The rows are grouped in 4 ways, from coarse to fine. Each group lies inside one group of the grouping before and may be the whole of it. The rows also spread widely along 15 directions, which tell nothing about the answers.
Some rows, each with its group in each grouping after it:
[-10 -10  -9  -6 -22   2   4   5 -32  -1  13  19 -28 -35 -15  29  28   4
   5  -4   9  -5 -12   4   8   8   4  -8  -2  21  -8   2]  tudu K137 K999 seg
[ 23 -12   9  20  12  17  -7   9 -15  31  21 -38  -3  -8  10  -5   6  23
 -10  26  34 -20  29  16 -31  11 -28  26  24 -24 -25 -15]  tudu K940 K849 gup
[ -8 -21 -16   1  33 -16 -34  36  -1  13  25 -14  36  -5  13  10  16   9
  -1 -14  49   6  37   4 -15   4  -5  29  21 -17 -27   8]  zar K270 K747 sato
[ 20  -6  -3  12  35  18  -8   3  30  11 -18 -13 -10  12  -9  -7   0  -9
   1 -24 -20  16  25 -30  18 -18 -14  -3  -2   8  19  11]  zar K270 K255 Bipa
[  3   9 -21  21 -12  -6  -1  -6 -10  -3 -15  17  11   5  46 -14 -18  11
   3  21  19  28   0   4  -8   0  -9  19 -10 -12   6 -18]  tudu K940 K391 pano
[  3  -5   0 -16 -10   5  -1  -9 -24  -7 -23  41 -13 -28   0 -19 -31  -9
   9 -10   8  18 -24   6   6 -10  -5   1 -10   5  12 -10]  tudu K940 K391 pef
[ 41 -28  37  -2  -2  10  -1  -5  -9  33  -5  12 -10 -16  -7 -13  13   2
  -5   9   3  -7  -2  -9  -5   0 -48  -5 -16   8 -13  -6]  tudu K940 K849 muf
[-36 -27 -25  11 -41  10   9  13  -2  41  14  -1  12  -4   1  29  -1  36
   4  16  -2  -7 -18 -17   3  15 -15  23   8   5  -1 -24]  zar K270 K723 Zabut
[  5  -3 -43  -3   3  -3   5   1  -6   7  -7   0   3 -12  11  -8 -14  16
  14  -5  -7  -1  17 -13  11 -10 -15 -14  16  27   2   9]  tudu K431 K38 Kom
[-13   4  -8  19  -9  20  14 -17  18   0  -7  -3 -22  -8 -11  11 -10  -1
  -5 -12 -36   4 -13  -8  28  10  18  -5  -4  14  17   4]  zar K924 K953 bevek
[ -6 -14 -18  32   2  -5 -21  14  10  -1  31 -13 -14 -32 -31  16 -11  -2
 -12 -23  29 -23  -9   7   9  17  25  10  14 -11   7  -4]  zar K270 K255 gogu
[-10  -1  29 -28   9  -7  -5  15  -8   6  -5  22  12   4 -13  -7  -9 -13
  -9  -7  23  -7  -1   7   3  -8  14  16 -14 -13  -4  10]  zar K924 K950 vek
[ 34 -28  26   1 -10  11 -22  -4 -23  13  -1  10 -23 -27  -4 -10  -3   3
  18 -13  14  -6 -13   2  -6  16 -30   8   5 -18  -4 -22]  tudu K940 K232 ziko
[ 13  -6 -18  14 -12   5   6   1  18  27  30 -26  25   9  -9   9   1   0
   6  35  -1 -20  -6   1  10   7  -7 -19  25   5  16   1]  tudu K431 K43 Nem
[-16  -6  37 -22   9  -4  -6   0  -9 -26 -10  23  13   7  -7  -8   1 -11
   0  -3  -3  25 -30  -6  -6   1   3  -1 -23 -10 -13  -9]  tudu K940 K232 kato
[ -3  -6   5 -28 -10 -17 -18  35  -2   6  -1  10 -32  18 -18  20  -3  -4
  31 -37  20 -20  15  -5  12 -13  17  14   1 -16  32  -9]  tudu K431 K38 Sasiz
[-17   2   7  -5   2   7  -7  10 -19  -5 -17   4  10   6   8 -22 -28  21
 -10  -4  11 -12 -11 -13   5   1  16  33  -4 -22 -14  -3]  zar K764 K522 zul
[  4  28   5   4  10 -10   7  -6   1  -7 -24  24 -13   9  21 -10   1 -15
 -21  -1  17  17  23  13  -1 -15  15   9 -30   1   9  13]  zar K270 K747 Fimim
[ -4 -12   8  -3 -39  -5  19  18  15  44  36 -18  19  20 -13  27  11   2
   2  33   5 -45  -8   6  13   9   7  -2   6   0  17   3]  tudu K940 K849 gup
[-10  -4  11 -19  13   2   2  -5  -8 -11  -5  27  20 -12 -16 -25 -27 -15
  -7  13  13  27 -33   8 -10 -13  -7  -6 -10   0  -3 -13]  tudu K940 K232 kato
[ 17   3 -24  15 -18  -5  -2  -2 -16 -12  -6 -14 -20   7  18   3   7  32
  18   0 -14 -18  10 -31   2  15 -15 -16   9   4  -9 -10]  tudu K431 K38 Kom
[ 34 -20  21  16  12  35 -16 -34   9   1   9 -26  20 -17  -6 -19 -12 -11
  17   9 -32  10 -29   8   7  31 -21 -20  34 -12  -3  -6]  tudu K431 K43 Nem
[  4 -11  26   5  30  28   1  -1 -15  16 -12  20 -27 -33 -21 -11   2  -8
 -30  -1  23  19  -2  12  -5 -20 -14  23 -19   9 -12   5]  tudu K431 K38 Sasiz
[ 33  -6  13  -4 -12   9  -5 -11 -38  -9  -4  14 -42 -38   0  -3  11  -2
   6 -16   7 -20   0   5  10  11  -4 -12   3   6  -8   9]  tudu K940 K849 gup
[-29  -9 -17  -1   9 -17  -8  -5  11  -8  -9   8  30 -17  31   4  -5   5
   5 -40 -20  21  13   8  15  17  14   7   0  19 -19  22]  zar K270 K747 sato
[ 14  15  21 -28  11  -7   4  -8   4 -16 -38  11  -3  36  10 -21  -4  -6
  16  -9 -32  14  13 -21   4 -15 -11 -20 -21   6   6   4]  tudu K431 K38 Kom
[  8   2 -50  13 -33   3  10   4 -24  31  -5   6 -11 -21  29  -9 -34  25
   9  18  29 -17  13  11   3  -8 -11  20  18   3  18 -11]  tudu K940 K391 pef
[ 14 -19   2  26 -15  10  -8 -22 -20 -15  18  -8 -17 -54   0   8   7   7
   0 -17 -11 -23 -22   9  21  40   9 -14  15   9 -24  13]  tudu K940 K391 pano
[ -7   5 -33  10  25   9  -6   6  -7 -21   7 -19   9  -4  15  -5  -6   7
   3  -2   6  13  14 -10   5  -4  13   0  24   1  -5  12]  tudu K940 K849 gup
[ -1 -33  31   1  -9  33 -12 -21  -8  17  -1  -2  -8 -27  -9  10   6  10
  19 -13 -35  15 -25   0  -1  38 -32   9  14  -7 -17 -24]  zar K924 K950 vek
[-20  25 -30  22 -26 -16  25 -29  16  -9   6  31 -14 -24  -3  18  -7 -21
 -11  12  -9  29 -18  37   2  11  17 -24 -21  30  25 -13]  zar K924 K950 vek
[ 10  17 -17  11  27 -20  -6  22  15 -28   6 -17   6  36 -16 -20 -19   4
 -12  12  20  -7   8 -33 -12 -21   8 -18  -7 -13   6 -12]  tudu K940 K849 muf
[-14   2 -11   9 -34  -2  27 -26  28  22  -4 -14  -2  -1   7   1 -37  12
  14   1 -48  -5  -5  27   1  17  -7 -10   3  17  19 -24]  tudu K940 K391 pano
[  8  21  17 -39 -40 -10  24 -15 -42   6 -25  47  -5  -8  31 -11  -4 -12
   8  20  11  -5   0  33   5  -6   1  -5 -20   9   5  11]  tudu K940 K391 pano
[ 26 -11 -25  27  -1   0  -8  -8 -11  13  -4   7 -26 -38   3 -15 -21  16
  -1  -4  19   0   5   7 -11   3 -31   1   4  10  -3 -20]  tudu K431 K38 Kom
[ -5  -5  -6   1   8  -6 -11 -17   8  -6   1  -5   0 -37   9   8  -2 -12
   9 -45 -18   6  17  33  13  25  13  -4  16  13  -7  18]  zar K270 K255 gogu
[ 19  11  -4   1  -3  -5   4   5  -5   9  -7 -17 -32  15  32  22  39   7
  14 -13  -4 -10  57   3   6   1  -1   2   2   7   3  18]  tudu K940 K232 kato

New rows. What belongs after each?
[ 22  10  -7   1 -13   1 -14   1 -26  -7 -21  -3 -28   3   8 -26 -32  29
  14  -8  10 -23   7 -14 -13   7 -13  12   9 -28  -1 -34]  zar K764 K522 zul
[-12  17  13  -2   5  17 -12 -10 -12 -40 -11   4  -9  17   0   2   7  -7
  11   2 -14  32 -24 -10  -2  13  17   3   0 -27   4 -20]  zar K764 K522 zul
[-39  -7 -12 -17  -4  -8  17  13  10  28  27 -18   1 -14 -34  32  12  10
  -7   2  -4 -13  21  23 -22   5 -12  -4  11  23 -13 -15]  zar K270 K255 gogu
[ -7   1 -25  32  13 -17 -21  -2  21 -24  13  -7   9 -12   5   1 -23  -9
   5 -24  10  19  -9  18   5  15  29   3   6  -9  11  -6]  tudu K137 K999 seg
[-15 -10   1  -7  14  -8 -12  29  11   9  -3 -23  -5  27  -3   8  -7  23
  11 -22  -1 -13  27 -18  -5  -5  -1  23   4 -12  -4  -9]  tudu K431 K38 Kom
[-15  22  15  -3  14  -3   5 -13  -5  -9   3   3  17  -9   7  -5   0 -18
 -25  18  20  17   7  46 -22   8  15   9  -5 -10 -16   3]  zar K270 K255 gogu
[  2  23   6  -1 -52  -6   0 -11 -27 -18   5   1 -19  11   7   6 -16   3
  23  22  10 -20 -28  26 -11  27  24  -2   9 -36  17 -33]  tudu K137 K999 seg
[ -4  27  -8   3 -40  16  16 -17 -34  -9   8  -2 -26  -1  11  21  20   6
   4  34   2 -10  -5  16  -7  22  13  -8  13 -12   4 -12]  zar K270 K747 Fimim
[ -9  -9  10  -2  27  19 -13  -9  -7 -20  -1  16  -3 -40 -39 -25 -39 -16
 -18 -21  10   9 -36   6   6  -2  17   0   4  -6  -3  -1]  zar K270 K747 Fimim
[  1 -12  29  -4 -23   8   4   0 -25  -1  -1  31  -5 -13 -16   6  18  -1
 -18  12   6 -16 -38 -26  22  11   4  -5 -26   3 -15  10]  zar K924 K953 bevek
[ 17 -18  13  12  14   7  -7  -9  29  18   4  -8  42   8   0 -13  -7  -8
  -4   9 -16   9 -12 -14  15  13 -17  -8   0  -2  -3   6]  zar K924 K953 bevek
[ 32   8  -9  25 -26 -14  -8  -4 -29 -16  -5  21 -19 -13  20  -5   8  10
  -9   4  25 -28  -5 -21  17  18   9  -7 -13  -6  -7  10]  zar K924 K950 vek
[  9  13  -8 -19 -21   3  20  -2 -23   2  -2   3 -22  -3 -17   3  14  10
  -2  13  -9 -33   8 -19   5  -5  -7 -33   1  22  -4   9]  zar K270 K747 sato
[ 33   7  -1  38  -6  14   3 -23   7   7   2  -3  20  -2  23 -19  -7 -10
 -15  38   6  -1 -18   7  19  10   5  -5   1  -4  11  16]  tudu K431 K43 Nem
[ 17 -18  -2 -17   9   0 -19   1 -26  11  -9  21   4 -28  15 -11   0   0
  18 -11  20  18  13  12  -6  -1 -31   7  12   4 -12  -3]  tudu K431 K43 Nem
[ 11  -7 -10  -1 -17  12 -13 -10 -25   9   6  -5   0 -22  11  -5 -13  12
  18   2  10  -9  -2  14  -8  24 -13   6  31 -18  -5 -18]  zar K270 K747 Fimim
[ -1  18  24 -13  -1   7  -4  -7 -23  -6  -4  18 -22 -24 -16 -10 -20 -24
 -15  -4  34 -10  -7  43  -5   1  29  16  -2 -23   8   2]  zar K270 K255 gogu
[-21 -32   4  -1   4  13 -13   3 -12   6  12   3   1 -38 -16  10  -6   9
   5 -19   1   5 -22   9   4  17  -3  17  13   3 -19  -5]  tudu K431 K38 Kom
[ 10 -10   0 -13   7 -30 -16  16  18  10   5  24  15   2   1   9   7 -30
  16 -22  22  14  11  18  14  -9   8  -3 -12   7  23  13]  tudu K137 K999 seg
[  5 -32   1 -21 -27  -9 -23  11  -7  -6  10   8  16   2  -6  22  24   7
  42 -27 -27 -15 -25 -42  35  28  -7 -22  13   3  -2   1]  zar K764 K522 zul
[  4 -15 -14   1 -27 -30  -3  -3  20  -2   6  17  13   1  11  11  -3  -3
  27 -13 -21  10 -14  -7  12  15 -12 -27  -9  18  16 -16]  tudu K940 K849 gup
[-13  10 -11   1   9  31  20  -7  -4  16  11  -7   7 -19 -18  -2  -7 -10
 -23  24   8  -3  -5  18   9  -8  17   0  15  10   5  21]  zar K270 K747 sato
[ 10 -12  27  -9  24   0 -17  15 -17  29  -6  -2   0 -14  11 -12  -3  11
 -16 -12  40 -12  39  20 -20   2 -17  42   0 -22 -33   3]  zar K924 K953 bevek
[ 13   3  14  20  19   9  -8 -10  26   6 -19  -4  16  18  22 -13  -3 -11
  -8  -1  -9  26   9  -5   8   2  -3  14 -12 -12  10   7]  zar K270 K255 gogu
[-13 -27 -19  -5   0 -43 -16  24  20  -5  17  30  14 -13 -10  22  11 -14
  14 -40  12  14  -5  -9  19  -2   5 -14 -18  26  10   6]  tudu K940 K232 ziko
[  2  -2 -10  -1  -3 -18   2  21  28  15  21  -5  27  25  -6   9  -1 -18
   5   6  16 -12   1  -1  21 -10  21  -6  -1   0  30  16]  tudu K940 K232 ziko
[ 10  15  -3  10   0 -34 -20  17  -4 -35  -1  -2 -11  32   7   4  11  15
   1  -5  19  -8  16 -33 -17  11   2 -10 -16 -24 -13 -22]  zar K924 K953 bevek
[ -8  -6   4  10 -27 -17  18   1 -11   4   2  19  11  -6  25  10  25  16
 -20  15  -3 -11  -7 -12  13  12   1  -3 -31  25 -25  19]  tudu K940 K849 muf
[-34  36  10 -37  -5  13  21 -16 -17 -10  -8 -13   0  12   1  -3 -23  -2
   7  12 -17  -4  10  41 -15   8  27   5  21 -16  -2  -4]  zar K924 K950 vek
[ 24   0 -15  19  -8 -25  -7  10  15 -16   8 -16 -12  22   4  16  22   8
  11  -9  -9 -18  15 -36  10   6  -3 -29  -7   6   7  -1]  tudu K940 K391 pef
[ 25   0  25 -11   6 -17   3   6  -8  18  13   4   1   0 -10  -7  15  -9
 -13  24  36  -8  18  23 -32  -7 -28  -8 -14  -2 -14 -11]  tudu K940 K232 ziko
[  0 -11  -8 -12  -3  -2  -9   6  -4   0 -15   3   0   3  11   3  -1  14
  20 -30 -20  -6  12 -30  23   8  -4  -2   5   6  -5   9]  zar K924 K953 bevek
[ 15 -25  44 -16   9  15   1 -10   7  21  14  14   4 -24 -29   5  18 -34
  -2   1  -5  13 -19  23   6   3 -17 -14  -8  13   2   7]  tudu K940 K849 gup
[ 19  21  39 -17  14 -13  -9   1  -1 -17 -25   6  11  38  20 -34 -25 -15
   1   4  16   2   9  10 -10 -10  11  11 -18 -37   5  -2]  tudu K940 K391 pano
[  9  -6  -4  -1 -12  29  13 -36   6  13   4 -13  -9 -27  -4  11   2 -12
  23  -4 -48   6 -10  26  22  22  -4 -26  28  25  13  12]  tudu K431 K38 Kom
[-30 -32  -7   2 -15  14   5   2  -1  26  27  -1  19 -28  -6  40  34  10
   2   1 -18   7 -12  -3  17  28 -10   3  12  24 -22   8]  zar K924 K953 bevek
[ -1   0   3 -10  -3  -4   4  -8  -1  -4 -16 -13  13  15  32  -9  -3  16
  18 -14 -32  -2  18  -8   7  12  -4  -1   4   4 -13   9]  tudu K940 K232 ziko
[  5  13 -27  44  -5  23  13 -27  12   2 -11  -3 -23 -15  14  -1 -10   5
 -14   3 -19  13  -1  -2  18   7   8   0  -2  14  19   4]  zar K270 K747 Fimim
[ 18  12 -15  15   7 -13   1 -16   6 -23  10  18 -12 -23  -5  -2   2 -28
  -5   2  11  24  -6  22  -1   0   5 -31  -9  15  14  -2]  tudu K940 K849 muf
[  6   5   3   8  -2  14  22 -12   6  46 -17   1  16   3  29 -20 -21   7
 -15  32   4   5  15  26  -2  -9 -16  26  -7   5   4   6]  tudu K431 K38 Kom
[  0 -16  -2  16  -1  -3  -7  -7  20   9  -7   8  14  -6  25   7   0  -5
  10 -21 -18  18  -4   3  29  13   7  10  -6  11  10  17]  tudu K431 K38 Kom
[-12 -33  20  12  -8  14   4  16  19  42  17  -8   5  -1 -32  19   7  14
 -18   6  -6 -22 -16 -24  13   9 -12  15 -11   4  -6  -5]  zar K924 K953 bevek
[ -8 -22  11  12   2  -2   5  19  -6  25  19  14   6 -15 -21  12  22   9
 -34  27  33  -5 -11  -7  -8  -7 -18  11 -24  16 -21  -1]  tudu K431 K43 Nem
[ 24   8  12   2  41  22 -30  -2   0 -25  10 -37   1   7   0  -2  14 -19
  11 -18   4   2  22   3   6  14  23  -2  37 -34  -2  22]  zar K270 K747 sato
[ -1  -2 -13  17  16   6 -13 -11   0 -10 -15  17  20 -14  19 -23 -22   1
  -6  -3   4  36 -16  -4   3   4  -5  14  -5  -4  -4  -9]  zar K764 K522 zul
[ -3 -17  15  -2  11 -25   4   9  30  17  20   2  21  -7 -12  20  25 -19
 -14 -16  -2 -12  10  15  22   4  13 -12 -18  30  -8  37]  tudu K431 K38 Kom
[ 19 -11  -1  19 -37 -12  12   0   0  23  38   1  20 -11  -3  19  23  -5
 -12  41  21 -33 -21   7  15  17  -1 -20  -4  11   1  10]  tudu K940 K391 pano
[ -9  28   1  12   8  18  16 -22 -28 -26   1 -12 -12 -24  15  -5   0  -4
 -26  17   9  -1   4  36  -4   9  34   6   8  -3 -21  22]  tudu K940 K391 pef
[-18  30 -24  25  15  12  20  -3  -3  -8  -7 -17 -21  -3  11 -14 -32  13
 -28  14  14   1  18  18 -12 -13  26  22   0  -2   3  -2]  tudu K940 K849 gup
[  5 -13  19  13 -27   3  -3 -13  11  17   6  -8   2  -9  13   6 -17  -3
  12 -11 -13 -17 -15  27  19  29  15  14   6 -14  13   0]  tudu K940 K391 pano
[-15 -18 -15   5   2 -11   5  15   1  -8   4  -3  -2 -13  -7  11  11  19
  -8 -29 -16 -24   1 -37  31   0  14 -10  -9  33 -18  29]  tudu K940 K232 kato
[ -3  15  29 -41  27  23   6   5 -24   2 -14 -16 -18   6 -24 -11   2  -1
  -7  -2   1 -16  31   5 -16 -16  -3   5  12 -11 -16   7]  zar K270 K255 gogu
[-10  10  -4 -15  -5 -19  19  12 -11   4   5   0   6   3  -2  -3  -5  11
 -16  15  16 -27  17   6  -8 -12   4  -5 -10  13 -16   8]  tudu K940 K391 pano
[ 26   8  18 -26  -9 -22  -4  11  -4   9  -1 -10   5  29  -5 -16 -15   3
  15   9  13 -39  15   4 -12  -1  -8 -12   4 -19   3  -8]  tudu K431 K38 Kom
[ 22  -6   9   8  22  43  -5 -11  -2   0 -16 -18 -27  -4 -15 -11  -2  -1
   9 -14 -27   5  -2 -23  21  -7  -3  -4  12   1  11  10]  tudu K137 K999 seg
[ -8   6  11  -7  -8 -10  -6  -4 -10 -32   1  -8  -2  12   7  18  25   9
  12 -18 -28 -12   2 -19  11  31  17 -17   2  -4 -22   9]  zar K924 K950 vek
[ 25   1  10   0  -1   9 -12 -18   3 -22 -21   2  -2   9  -1 -27 -31  -5
  21 -12 -27   0 -28 -20  20   8   2 -21   4 -11  16  -4]  tudu K431 K38 Kom
[  3  16  13 -16 -15 -16   9 -16  17  -4 -13  -4  12  11 -11 -26 -45  -6
   3  -8 -25 -28  -9  12   3   9  11 -22  -2  -5  11  -6]  zar K270 K255 gogu
